The rows come from 4 hidden closed curves, with some noise, and rows from the same curve form a group. Each curve winds through 6 dimensions. The rows are also pushed far along 5 directions, which tell nothing about the answers.
Known rows, each followed by its group:
-318  171 -450  182  -70   71 -273   89  179  114   93   79   15 -113 -519   45  -11
N
 126   98   67    0 -124  -99  152   28 -106   65  102   68  -99   97   16    8 -129
P
 -53   21  -22  172  -27  181   70   69 -203  144  -62 -216   43  146  112  -65   47
S
 202   19  191 -164  139  -39 -140  168  -50 -118   78  234 -106 -133   31  134    4
S
  83 -115  218 -252  203  -46   37 -141  -26  -47 -288  -43 -164 -110  353   60  -59
N
 -29   85 -129  -79  -38 -135  -31 -101  -49  126  -36   94   46  -53   22  134 -195
P
 -11   39  -38 -142  150 -134   73   21  136  -18  109  -51  -79  -79   -8  151  -50
P
   3   92  274 -153  -59 -225  203   47   23  119  148   -4  -37  140  -66   62 -134
P
-138 -231 -174  267 -299   60  -14 -306  -69  -11 -243  -95  121  182  152 -235 -152
S
  -3  -19    3   58   87   94  100  -65   44   94 -104  -52  -83   27  -25  -74  150
S
 235  232  361  -53   80 -160  419  158 -169  201  356 -190  147  285  247  159   27
S
  5  74 -29 230 112 141 -71  85  40  47  81 -41  57 100  29  19 188
C
  45  172   18  -14  131 -170  176 -150    6  197    7 -138  -69  102  -31   86  -67
C
-115    1   85  -52  205 -106 -169 -115  283  -14  -87  -31   18   70 -128   69  180
C
 -19   45 -107   51  -88  -79 -178   -7   -4  -24   45  133  -33  -18 -231   13 -125
S
 -10  -46  187  -54  155 -267  114 -374   85  113 -206 -188  -29  223  184   58 -108
C
  59  -14 -276  332 -260  295  -69   47 -172  -68   34   50  162    3 -169 -270  182
P
 223   32  193   -1 -113  -56  285   -7 -188   -3  141  -65   63  104  100 -109  -64
N
-180  -23 -131  190 -167   95 -123 -237  -78  147 -342  -79  -28  122 -120 -196  -40
P
 -45  117  171 -113  160  -69  -35   17   32   82  -14  -43  -45  -52  -80   75  -57
N
-207  167 -152  158  108  -86 -119 -371   95  239 -274 -232   -5   99 -315  -68  -42
N
   3  193 -167  127   -3  -85  128    3 -102  213  169 -110   44  117  -85  106 -114
C
 175  -87   27   25 -129  175  -69  323 -249 -159  133  195  -67  -83  169   11  -36
P
   9  -48   67  -75  -45 -147   45 -227  140  -46 -101  120  -33  -46  169   -1 -176
S
  32   74  -14  107  -23  -81   25 -134    1   42   51  -63  117   93 -149  -73   -6
N
-365 -236 -219   49 -170  -21 -323 -313  241  -88 -374   82   -1  -56   -8  -91 -177
C
-125 -123   13  -32   52  -85  -90 -110  139   11 -101   48    0   32   22   59  -39
S
  32  -23   65  -25  116   72  -50   -1  -35   63 -159   67 -148  -30   90   32   47
S
-190 -114 -253 -142 -101  -80 -259   27  114 -102  -46  280 -130 -266 -194  106 -268
N
 -29   19  -58   41  -47  256 -194  245  -27 -161   29  120  -12 -265   99  -30  -19
S
-105  125 -142   32   61   -2  -96   22  201   33   61   58  -24  -84 -254   39   80
C
 -84  161  -10 -139  238 -126  -28   20   90   83   73 -143    7  -81 -154  178  -27
S
 -55   15  229  213  114  283   52  -52    3   68 -229 -339    7  177  131 -240  324
N
 145  -96  104   54   18  -26   29 -181 -161  -28 -169 -132   -2  176   81 -109   69
C
 120  143  -13   67 -126  -77   44  -68 -166   23   55  -17   49   45   94   -9 -199
S
-118  -24   14 -261   13 -231  115  -68  212   18   13   61 -109  -86   65  159 -197
N
-209  -34  -26  -25   53   64 -170   -3  103   46 -172   -8  -31  -61  101   69  -38
P
-130    5    7 -132  239  -66 -290  128  340 -106   33  152 -231 -143 -336  153  116
P
 72  92  79  27  48 -69 121 112  66  45 234 100 -79   0 -12  90 -85
C
-168  117  -66  213  164  -33  110 -257  177  204  -86 -403   62  259 -219  -97  204
C
 -46   60  -28  152  -17   12  -57   23  -17  108    0  -74  -20  250 -169   -8  150
N
-140  -55 -283  -59  -65 -149 -105 -234   77  -14 -112   24  113  -99   43   87 -203
C
   2  -98   81  -33  115   86  -53  138   99 -155  -21   -5 -237  -63  117   20   54
P
-112   71 -166  -43 -128 -216   80  -34  -62  189   57  -31  -52  147  -87  159 -240
N
-100  205   52   46  154   17  160  133  110  164  141 -297 -100  132 -286    1  195
P
 163    0  376 -134  264  -49   15  -33  139 -100  -24   -2  -34   -2   47   -8  217
N
  30  -99   37  241 -157  203  -88  -79 -136  -17 -159  -22  161  172   46 -239  187
P
 130   79  219 -258  214 -189  154 -132  147   13  -48   30 -122  -82  128  110   -2
P
 28 -22 237 -56 150  -8 -86  17 174 -95 -18   7  43  69  20   9 254
C
 165   61  262   -6  -10  139  -33  261  -40 -122  192  204   57 -133  111  -24   44
N
 28 -66 267 -71 101 -29 129  14  61   7   3 -69 -43  97  56 -23  94
S
 -21  130   68  -85  -18 -237  134  -52  157   85  157   23  -22   81 -207   59  -80
C

New rows, each followed by its group:
 229  -35  326  -31  -27   46  236   65  -85  -52   32  109 -175  -11  348  -73  -83
C
 141 -146  -37  280 -428   79  248 -121 -284   34  -19   38   48  258  161 -285 -122
S
 -87  -86    6    0 -129   43 -170  216   93 -113  131  246    7  -35   -2   68  -30
N
-121   58  -11   10  273  -35 -130  -97  289   46  -70   -7  -34  -37   -5  128  103
C
 -11  -52  -65  193 -298  -67  149  -83 -155   66  113  -64  196  253  119  -78 -181
S
-336   30 -299   71 -114 -363  -90 -432  187  199 -133 -141  128  239 -275   78 -253
C
 -91  -59  -55  -75  207  123 -150  -79  302 -105 -178  127  -86 -293   89   14  122
S
  79 -113  126  -57  -40 -229   33 -394   13   -9 -282   51 -115  117  176  -48 -198
C
 -92 -113 -184   58 -154  112  -32   98 -107  -19  -42  -18  -56   17   -8  -41  -30
N
 -80   82   49 -125  200 -114  -39  -25  -28  157  -82 -121  -58   16   31  190  -89
S
 -81 -193 -141  -26  -36  250 -212  163   38 -193 -140  161 -155 -250   53  -52   61
N
 116  -53  149  -33  -75   47  -26   71  -79  -86  -19  137  -97  -10  -51 -101   35
P
-206 -182 -406   92 -404  -54 -246 -287 -115  -40 -295  103   95   -6   16  -84 -342
C
  43  -47  -51  -96  -21  -53  -55  164  -52 -100  117  124 -135  -95  -45  104 -139
P
  81  -36   81   13   59   -3 -153   60  -83  -50   13   66   41   48   -9   50   51
N
-104 -154   47  -83  123   41 -191   -1  119  -66 -224   23 -181   -3   -1   37  129
N
 183 -149  346 -117   12  -61  135 -129 -203  -32 -223  -68 -134  119  360  -61 -111
C
-214 -233   24   33  185  150 -327 -242  309 -144 -457   30  -78 -122  172  -92  149
S
 365  254  240   17  -70  -30  172  265 -277  -18  371   61   87   69  166   63  -39
S
 -28   18   44 -149  -30  -25 -166   71   49   -6  -51  290  -72 -180   14   95 -119
P
  -1  201  210  -27  261    4   36 -109   11  196 -183 -204 -115   51  -16    7   99
N
  40  -86  -49  -71   30   -5  -19 -193  -58  -46 -244  -16 -115 -118   69  -67  -90
N
 98  58 174  30  -9 -90   4 -54   1  38 -12  70 -67 155 -28 -13  32
N
  65  351  188 -317  315 -401  179  175  105  225  418  -91  105   94 -150  439   11
C
  69  204  417  -69  162  -80   65  244   45  128  193  -59  -78  242 -162  101  221
C
 375  -45  183   16 -197  116  204  423 -186 -210  451  240  114   56  258    2  159
N
-122  -86    7  -59  112    0 -132 -128  203  -90 -155   -8  -53 -123 -148  -63   51
N
 -11  248  186 -165  137 -304   30   43  102  187  160  -10  -77  162 -335  204    6
C
-196   41   68   28  340 -185  -79 -219  273  126 -191 -355 -207  280 -237   84  163
P
-206  179   63   73  229  204 -135  180  245   95  -28 -158 -121   -1 -350  -43  376
C
-255   40   -4  206  -40  -19   82 -249  119  204 -200 -310 -109  258 -253 -195   11
C
-175  101 -284   85   49    5 -169 -169   77   83 -151  -89  -46  -94 -248   -9  -62
S
  90   67  212   36  187   91 -152  194  -47  -17   76   -7   17   52 -129   24  238
N
-113 -117 -233  150  -84  266 -237  395  114 -265  245  150  -31 -170 -137   -1  107
P
-178  157 -159   95  140  178 -230  282  230   32  153   70   -1  -98 -285   98  273
N
-148  -34  -72   -9   15  164 -200    1  105  -20 -155  115   98 -185   69   -8   72
P
 -54  -38    0   25   44 -111   -6 -245   79   24 -136 -152  107  154   42  -15   39
C
-274 -141 -112 -110  -27 -104 -156  -92  303  -56 -117  115  -76  -85  -31   84 -120
N
 -29   38  -94  142  -60   95  147   89  -39   19  134 -195   43   84  -41  -82   75
P
 -62  119   29  241  -50  252   -3  128 -173  150  -52 -197  -20  151  -76 -153  140
N
139  27 180 -44 189 133  24 243 -49 -61 132   1  29 -59 228 101 166
C
 -25  -66   -3   36 -118  -65   30 -120   89    0  -34  127  -28   30   24  -50  -98
S
  80 -102  195  -89 -106   61    6  115  -87 -126  -15  179   -5 -116  476   37 -199
S
-328  -22 -321    9 -271 -255   15 -342  146  144 -169   12  -81    8  -72   16 -493
P
  24  -30  256   30    0   68  198  -43   28   13  -70 -125  -36   94  290 -114   36
C
 186  137  307 -147  124 -373  199 -160  -17  159   61  -19 -100  241   17  155 -124
C
 -58  199  -48  -53    2 -131 -106  139   41  146  172  164   -5    1 -260  192  -57
P
 155 -109   92  216  -73   87  131 -185  -44  -76  -94  -85  -21  165   61 -263  125
C
 -52   84   63  259  145  262  -25  172  108   53   59 -113  -98   77 -186 -121  304
C
 167   83  199 -162  167  -98  134   63  -66  101   55   75  -60    0  267  200  -38
S
-133 -164 -138 -116  -45  -61 -157  -68   77  -58 -185  140 -146  -81   75   88 -137
N
-122 -143  -25   11 -199  -60 -140 -223   49  -43 -267  114  -85   32   37 -100 -198
C
-121  207    1  -13   64  -55    5   -7  172  130   56    6  -36  -66 -181   52  -37
N
 -22  116  -19  151  199  246 -148   41  116  -25  -41  -84   39 -116 -186 -118  321
N
  35 -222  221 -167   97   71 -289  -36  132 -280 -235  308  -71 -286  306   -1  -58
N
 -37  189  162  238  -42   47   69   34 -149  246   -9 -263  -56  370 -210 -119  110
S
  35   39  -47   14 -133   56  181  221 -142  110  217  105   28  -17  131   78 -109
S
 -86   17 -150  -10   79 -158  -61 -155  -23  105  -85 -130    3   88  -91  115  -98
P
-353  111 -335   50 -142    0 -146   17   43  205  -15   -5   48  -77 -363   41 -178
P
